All groups share one centre, and each spreads out both ways along 5 directions, with some noise.
(in the rows, 128 means zero)
Known rows, each followed by its group:
[150 131 146 153  83 141 153 136 147 139 111 148 120 124 127 130]	(1)
[156 134 138 142  76 120 135 123 114 184 102 176 137 132 120 117]	(1)
[ 87 144 108  69 138 111 124  92 118 165 116 175 126 149  81 151]	(4)
[141 164 139 134 103 128 147 122 127 138 106 166 149 125 109 151]	(0)
[150 147 147 136  71 150 118 127 110 163 140 138 152 123 126 113]	(3)
[ 87 135 104 132 129 125 140 116 143 151 121 186  70 159  33 151]	(2)
[152 120 141 138  83 106  99 129  77 227 119 154 170 115 101  60]	(3)
[159  96 160 185 155  96 170 126 129  87 108 115 208 129 118 150]	(1)
[195 193 161 176  60 173 141 146 121 109 138 137 163  94 159 138]	(4)
[122 171 125 109 124 127 141 116 126 133 114 170 140 136 113 164]	(4)
[149  65 108 141 205  14  74 138  45 201  96 126 176 110  87  32]	(4)
[152 117 151 143 106 134 143 132 132 117 147 108 147 136 155 125]	(3)
[103 152 107  95  89 181 112 154 168 151 151 121  27 107 125 102]	(1)
[148 149 143 143 103 132 159 123 131 131 106 162 139 129 120 156]	(4)
[103 148 108 105 176 109 128 122 132 106 127 140 126 124  96 154]	(2)
[101 160 101 103 251  41 152 100 100  65  91 175 198 138  77 207]	(1)
[123 130 128 137 123 129 117 131 114 145 127 129 139 109 104 106]	(3)
[179 239 164  85  90 161 131 119 115  79 128 134 219  88 211 181]	(2)
[151 163 155 121 121 153 133 135 126  75 142  82 178  87 184 144]	(2)
[156 135 151 139  98 124 145 121 122 144 119 145 154 133 134 133]	(3)
[174  94 161 159 163  98 153 148 139  79  98  74 182  89 168 115]	(2)
[139 111 128 147 165  74 162 132 132 120  85 150 142 123 100 140]	(0)
[125 124 127 130 132 127 124 119 118 130 134 138 129 145 118 145]	(0)
[116 115 123 134 141 115 103 137 108 155 126 119 141 107  89  83]	(3)
[143 156 148 133  84 171 130 130 135 119 144 126 143 122 140 142]	(2)
[165 103 149 167  83 107 142 130 108 197  88 157 164 125 100  96]	(3)
[156  90 166 180  87 146 138 155 133 138 143  80 158  98 136  76]	(0)
[124 127 129 158 177 106 164 141 157  68  98 129 129 119 112 161]	(4)
[132 120 120 134 133  85 119 120  94 187 104 180 141 138  85 111]	(2)
[121 185 135  90 116 144  85 138  93 150 154 126 160  77 106  94]	(0)
[131  60 127 166 192  51 155 139 130 126  79 126 143 127  99 108]	(4)
[118 129 137 138 144 141 129 134 137  88 152  98 139 113 119 138]	(1)
[143 131 138 149 121 113 150 123 133 132 104 149 141 129 113 138]	(3)
[155 137 119 144 164  76 125 138  98 133  92 159 160 114 112 123]	(4)
[128 139 114 113 156  73 135 116 106 149  89 187 144 144  92 149]	(0)
[153 131 150 147 150  73 144 104  88 128 102 163 215 137 102 156]	(1)
[140 112 116 129 170  41 132 124  92 164  69 181 160 134  93 119]	(2)
[115 112 113 126 106 143 117  89 113 144 159 150 114 199 144 157]	(0)
[146  28 146 197 134 109 152 141 141 130 131  84 129 146 138  92]	(0)
[146 126 140 150 132 107 150 123 122 127 103 146 162 132 110 136]	(1)

New rows. What belongs after each?
[105 132 105 118 157 125 137 143 158 115 104 145  73 115 105 135]	(1)
[170 132 175 169  99 124 137 113  85 127 151 118 246 131 132 136]	(1)
[153 145 163 138  89 146 112 156 116 148 135  92 175  68 119  69]	(0)
[156 101 148 181 125 125 145 147 137 105 122  89 150 111 135 105]	(4)
[133 172 123 100 136  95 103 134  88 172 103 168 162  84  86 104]	(0)
[107 157 116 134 147 118 141 130 143 126  93 161 123 106  63 149]	(3)
[147 136 131 137 107 102 148 108 112 161  94 192 145 158 110 150]	(0)
[142  98 155 166 130 138 136 142 143 105 148  80 158 119 131 113]	(1)
[141 169 144 135  97 149 138 113 112 123 140 144 178 131 125 154]	(1)
[150 161 134 132 166  58 136  93  63 135  92 194 232 148  88 175]	(1)
[115 117 120 123 149 118 119 143 124 134 134 116 117 118 115 109]	(1)
[133 168 132 124  53 185 142 141 163 150 123 160  60 121 132 129]	(1)
[116 187 142  91 113 170  70 156  99 139 185  69 156  47 114  68]	(0)
[107 113 109 139 175  99 138 138 139 114 112 139 109 130  78 132]	(2)
[162 133 147 134 117 119 133 131 117 122 118 117 178 106 156 124]	(2)
[108  87 156 129  94 142 174 111 167 148 113 134 121 156 110 148]	(4)
[138 131 140 142  98 161 133 139 137 127 142 107 121 116 133 118]	(1)
[ 83 182  97  97 172 133 144 103 150  73 125 182 102 170 109 222]	(0)
[123 145 107 113 171  68 154 121 127 151  61 202 101 137  86 153]	(1)
[149 109 138 158 108 112 147 121 130 150 105 147 149 152 120 133]	(0)
[178 117 147 173 110  95 145 133 105 156  92 163 164 123 120 109]	(4)
[154 160 140 125  38 142 152 131 144 206  89 206  82 132 119 128]	(1)
[138 130 136 127 118  98 145 112 117 168  92 176 149 142 101 140]	(4)
[157 109 143 138 166  87 139 138 120 107 103 105 174 105 145 115]	(2)
[122 139 125 111 107 131  90 116  93 162 159 138 145 134 124 109]	(0)
[129 157 141 137 105 140 188 115 168 107  97 178 124 147 104 198]	(4)
[129 118 124 144 158  89 144 137 125 138  85 155 141 117  84 129]	(3)
[146 108 142 153 101 126 149 133 135 149 110 129 132 126 122 116]	(1)
[131 152 143 127 111 143 126 137 127 126 136 128 148 102 117 123]	(0)
[152 150 138 139 137  85 147 109 102 144  86 185 180 142 100 157]	(1)
[105 159 110 106 187 100 123 126 120  95 123 139 142 122  95 161]	(1)
[178  99 159 136 130 101 182 126 139  63 140 119 165 171 210 169]	(3)
[170 105 159 186 107 117 145 150 129 134 116 122 158 117 130 108]	(4)
[110  78 148 153 139 127 188 132 183  87 108 113 113 134 108 156]	(4)
[156 132 139 134 144  64 132 141  98 176  64 171 178  92  85  93]	(0)
[124 125 123 135 119 137 142 139 151 128 115 130  94 115 120 128]	(1)
[102 140 132  98 112 138 132 107 134 153 133 151 129 143  96 146]	(4)
[148 128 162 162  47 195 134 122 143 128 174 104 130 145 158 138]	(0)
[171 151 161 175  95 122 186 129 151 114  81 171 147 135 124 170]	(4)
[131 126 123 141 127 114 145 111 127 131 116 155 131 161 118 155]	(0)
[142  51 112 170 139  71 158  85 114 167  92 190 123 231 126 163]	(0)
[113 153 117 104 145 101 144 107 123 144  94 186 130 143  89 165]	(4)
[136 102 140 153 103 149 130 146 145 131 140  97 114 112 132  97]	(1)
[ 77 186 130  58  99 196 107 106 141 120 186 124 108 136 114 160]	(4)
[125 101 139 122 111 109 127 121 113 174 118 136 140 139 106 101]	(4)
[132  62 135 159 132 124 120 136 130 133 151  84 134 134 133  87]	(0)
[142 206 161 109  73 173 118 141 121 137 147 128 155  70 118 117]	(0)
[124 164 119 145 115 106 128 123 107 186  65 199 135 108  43 125]	(3)
[140 125 142 147 132 116 145 124 126 119 119 132 164 128 114 143]	(1)
[136 129 135 140 116 118 144 123 120 148 114 156 134 132 103 135]	(2)
[115 152 148 127 148 157 103 128 115  81 197  74 175 112 131 132]	(1)
[ 99 198 131  83  77 181 127 107 131 134 152 159 122 141 116 174]	(4)
